There are 3 ways to turn a row about zero (a turn may also mirror it). The second row of each pair is the first, turned, with some noise. The first 27 pairs use one turn. New pairs use 3 turns, one after the other, and a turn may come again.
Known pairs, each followed by its turns in order:
[-1.70  2.86  1.94 -2.12 -2.32 -2.04  3.23 -3.06]
[-4.18 -0.72  2.94  2.10 -3.47 -0.17 -1.75 -1.15] | q34

[-2.46  1.45  2.84  1.61  0.76 -1.00  0.66  2.48]
[-1.40 -3.44 -1.40  2.78  1.75 -1.25  0.28  0.68] | q542

[-2.21  2.63 -0.28 -2.27 -1.23 -1.78 -2.36 -0.65]
[-1.01  2.54 -3.79 -1.07  0.46  0.65  1.85  0.92] | q675

[ 0.80 -1.53 -2.54  2.74 -2.28  0.13  2.96  0.00]
[ 0.03  1.98  2.91  1.79 -1.14 -0.08 -3.49 -1.57] | q675

[ 1.56  2.81 -2.60 -2.40  0.63 -3.09  0.09  1.25]
[-2.17 -1.53 -1.63  2.16 -0.01  4.08  0.40  0.85] | q34

[-1.48 -0.92  2.43 -1.00 -1.14  1.97  2.66 -1.70]
[ 0.51 -0.85 -0.53  2.17 -2.81  2.70  0.19  2.10] | q542

[-2.09  0.63  1.20  0.80 -1.50  2.77  1.46 -0.96]
[-0.20  2.73  2.44  0.13 -0.26 -1.55 -1.46 -1.28] | q34

[ 0.35  0.03  2.74  2.16  1.02  1.94  3.22 -2.21]
[-0.31 -1.87  2.72  0.88 -3.35 -2.75  1.01  0.13] | q675

[ 1.22 -2.29 -2.38 -3.23  3.01 -0.17  0.64  1.16]
[-0.81 -2.37 -3.03 -1.67  2.77  1.47 -1.48 -1.10] | q34

[ 0.05 -1.37  1.83  1.85 -2.76  0.52  0.10 -0.86]
[ 1.75 -0.44  1.02  1.57 -2.08 -1.56 -0.32  1.83] | q542

[ 2.70 -3.01  1.58  1.27 -2.61  0.11  1.60 -0.19]
[ 1.49  2.43  1.84  1.80 -1.18 -1.04  0.25  3.46] | q542

[ 2.11  1.51 -0.67  2.42 -1.34 -2.13 -3.25  2.04]
[ 1.54  0.06 -0.17  1.22 -0.24  1.96  4.19  2.96] | q34

[-2.23  2.12 -2.67 -1.23  1.19 -1.36  1.78 -1.24]
[-0.69 -0.20 -0.66  1.54 -1.85  2.86 -2.98 -1.71] | q34

[ 1.66 -1.00 -2.45 -2.10 -2.09  2.60  1.64  0.89]
[-0.73 -0.77 -0.16  0.81 -1.43  2.73 -2.34 -3.34] | q675

[-0.75  0.91  0.34  1.79 -0.94 -1.19  2.48  2.18]
[-1.81  1.13  2.19 -0.61 -0.82  0.15 -1.83  1.89] | q675

[-1.55  2.13  0.87 -2.75 -0.57 -2.59  1.13 -2.30]
[-1.03  2.10 -2.08 -3.38 -1.89 -1.32  1.50 -0.25] | q675

[ 3.08  1.09  2.04 -0.57 -2.39 -3.16  2.18 -0.36]
[ 1.11  2.72 -2.64  1.43 -0.34 -1.75  3.20  2.05] | q542

[ 1.57 -1.64 -0.22  0.13 -1.60 -2.77  2.30 -1.00]
[-0.81  3.28  0.12  1.18 -1.67 -1.23  1.80  1.20] | q542

[-2.93  2.29  1.74  0.82 -1.29  2.86  1.51 -0.74]
[-0.47  3.50  2.38  1.96 -0.55 -1.85 -1.97 -0.72] | q34

[-0.51  1.80 -2.58  1.64 -2.10 -0.42  2.63 -2.03]
[-1.51 -0.53 -0.06 -2.39 -3.29 -0.97  2.92  0.82] | q542

[ 0.14 -1.52  1.03  0.14 -2.71 -2.45 -0.76  0.29]
[ 1.25  1.47  0.54  2.39 -0.81 -2.34  0.92 -0.65] | q542

[-2.08 -0.70  0.55  1.52  1.71  1.92  1.53 -1.84]
[ 0.75 -0.19  2.73  1.17 -1.64 -0.71  2.63 -0.23] | q675

[-2.99 -3.01 -0.40 -2.33 -2.48 -3.02 -1.47 -0.26]
[ 1.37 -4.73  3.27  0.26  0.00  0.72  0.28 -2.04] | q34

[ 2.33 -2.07 -0.03 -2.07 -3.16 -0.85 -1.17  0.71]
[-1.77 -0.43 -1.94 -0.51  2.23 -0.02 -2.56 -2.79] | q675

[-3.17  1.53  3.33 -1.62  1.41  1.92  0.37  2.89]
[-0.01  0.61  0.84  3.80  2.81 -2.91 -2.91  0.84] | q34

[-1.94 -3.20 -1.97 -2.32  3.06  2.24  2.26  2.57]
[ 0.97 -1.39  3.90 -1.71  0.32  4.81  1.48 -2.10] | q675

[-1.82  0.62  2.09  2.79  1.16 -0.26 -1.24 -2.16]
[-0.74 -2.17 -1.99  0.47 -1.56 -1.93 -2.82  0.32] | q542

New pairs, each followed by its turns in order:
[-0.98  0.09  1.08 -3.31  0.97  1.60 -2.94 -1.25]
[-0.85  2.24  1.51 -2.33 -1.78 -2.68 -0.90  1.65] | q542 q675 q542

[-1.38 -1.42 -3.13  0.79 -1.31  1.58  2.22 -0.74]
[ 2.03 -1.88 -2.03  1.80 -0.38  0.87 -1.83 -2.29] | q34 q542 q675

[-0.82  2.39 -2.47 -0.80  1.95 -3.05  1.78 -1.25]
[-1.58 -2.83  0.00 -2.34 -1.62 -2.20 -1.93  2.24] | q34 q675 q542

[ 2.67 -0.52  0.97  2.42 -3.21  1.11  2.14 -2.42]
[ 1.59 -1.38  3.22 -2.64 -2.28 -1.26 -1.91  1.67] | q542 q542 q675

[ 0.15  2.30  1.14  2.72  2.22 -1.05  1.98 -1.39]
[ 0.62 -2.54 -1.23  1.01 -2.65  1.67  2.14  1.31] | q542 q675 q675

[ 0.10  1.86  2.99  2.07  2.40  1.42 -2.72  1.56]
[ 3.89 -4.07  0.56 -1.11 -0.12 -0.52 -0.46 -0.33] | q542 q675 q675

[-2.65  2.42 -2.16  1.19 -0.71  0.98  0.48 -0.88]
[ 1.19  3.55  1.55  0.14  1.61  0.06  1.06 -0.66] | q34 q542 q542

[-0.70 -0.55  1.43 -2.78 -0.78 -1.83  2.32  0.26]
[ 1.08 -1.27 -0.05 -1.64  1.70 -2.88 -1.79 -0.99] | q34 q34 q675

[-2.97 -2.87 -3.16 -2.36  3.16 -1.23 -3.21  1.18]
[ 0.52  4.42 -2.01  0.13 -1.35 -4.95 -2.23 -0.88] | q542 q34 q675

[-0.08 -1.73  1.00  0.17  2.18  1.37 -2.48 -1.00]
[-2.22  1.78 -0.29 -1.50 -1.01 -0.05  1.04  2.24] | q542 q34 q542

[-0.79  0.08  0.19  0.66 -2.26  2.49 -1.48  2.56]
[-0.35 -3.93  0.10  0.26  1.00  1.78 -1.19  0.29] | q542 q34 q34

[-0.23  2.20  0.37  1.83 -1.76  2.79  3.32  3.23]
[ 2.88  2.15 -1.62  0.07 -1.73  1.58 -0.33  4.46] | q34 q34 q34

[ 2.83 -1.71 -0.22  2.64 -2.92 -1.58  3.21 -0.04]
[ 1.22 -1.03  2.62 -0.72  2.15 -1.96  3.56  2.63] | q34 q34 q675

[ 2.94 -1.73  0.91  2.06  1.84 -2.04  2.92 -3.33]
[-3.51  3.88 -0.56  1.51 -2.66  1.79 -1.09  1.63] | q542 q542 q542

[ 1.24  1.15  0.86  2.92  0.15  1.25  0.17 -2.51]
[ 0.50  0.64  1.52  2.59  0.81  2.42  0.76 -1.21] | q34 q675 q34

[-0.99 -1.44 -2.03  1.05  0.59 -3.06 -0.77  1.16]
[-3.00 -1.26  1.51 -2.02  0.06 -1.50  0.61 -0.81] | q675 q34 q542

[-0.18 -1.70  2.61  0.72  0.17 -0.82 -1.00  2.72]
[-0.80  1.24  2.67  0.77  2.66  1.11  0.08 -0.80] | q34 q34 q542

[-1.98  2.74  2.09 -1.30 -0.27 -0.33 -1.83 -3.01]
[-0.55  2.47 -1.46 -1.39  0.42 -1.96 -0.78  3.88] | q34 q675 q675

[ 2.36  3.08 -3.12 -1.47  0.39 -1.61  2.69  2.44]
[ 1.23  1.59 -2.24  3.26  2.87  1.33  3.36  0.86] | q542 q34 q675

[-2.20  1.26  2.93  1.24  2.43  1.69  1.38 -1.06]
[-1.47 -2.14 -0.31 -0.56  1.01 -3.68  2.45  0.40] | q542 q542 q675

[ 3.33 -2.19  2.93 -2.40 -0.90 -0.84 -0.67  2.06]
[ 3.93  2.72  0.75  1.66 -1.72 -1.54 -2.29 -0.39] | q34 q542 q34

[-2.64 -3.04  0.14  0.60  0.11  2.71  2.90 -3.04]
[-1.72  2.81  0.75  1.87  1.24  1.69 -4.58  0.35] | q675 q542 q675

[ 2.66 -1.05 -3.07 -1.83  2.76 -0.03  0.58  0.17]
[-1.21  1.52  2.77 -2.50  1.98  1.98 -1.82 -0.19] | q542 q675 q34

[-0.61 -1.47  0.82  3.07 -1.81  1.00  3.16 -0.50]
[ 2.70 -0.43 -0.01  3.32  0.94 -2.22 -1.83 -0.08] | q542 q675 q34

[-1.96 -2.46  2.70  0.30 -2.21  1.69  2.00  1.90]
[-0.26  1.92  2.06  3.94  2.76 -1.01 -0.40 -0.83] | q675 q542 q675

[-1.53 -0.93  0.82 -2.38  2.94 -2.49  1.66 -1.34]
[ 0.20 -1.18 -2.93  2.53 -2.62 -1.84 -0.87  0.92] | q542 q34 q675

[-1.91 -0.78 -2.37  1.60  0.02  0.86  3.08 -2.54]
[ 0.03  1.52  2.71 -0.41 -3.01 -2.89  1.24  0.34] | q34 q34 q675

[ 2.88 -1.40 -1.04 -0.24  0.40  1.95  2.40  2.77]
[ 2.63  0.86 -2.63 -1.62  2.51 -0.37 -2.05  0.28] | q542 q542 q34

[-2.09  1.44  2.36  2.68  0.89 -1.24  0.50  1.20]
[-2.45  2.30 -2.21  1.11  1.74 -1.49 -0.23  0.70] | q34 q542 q542

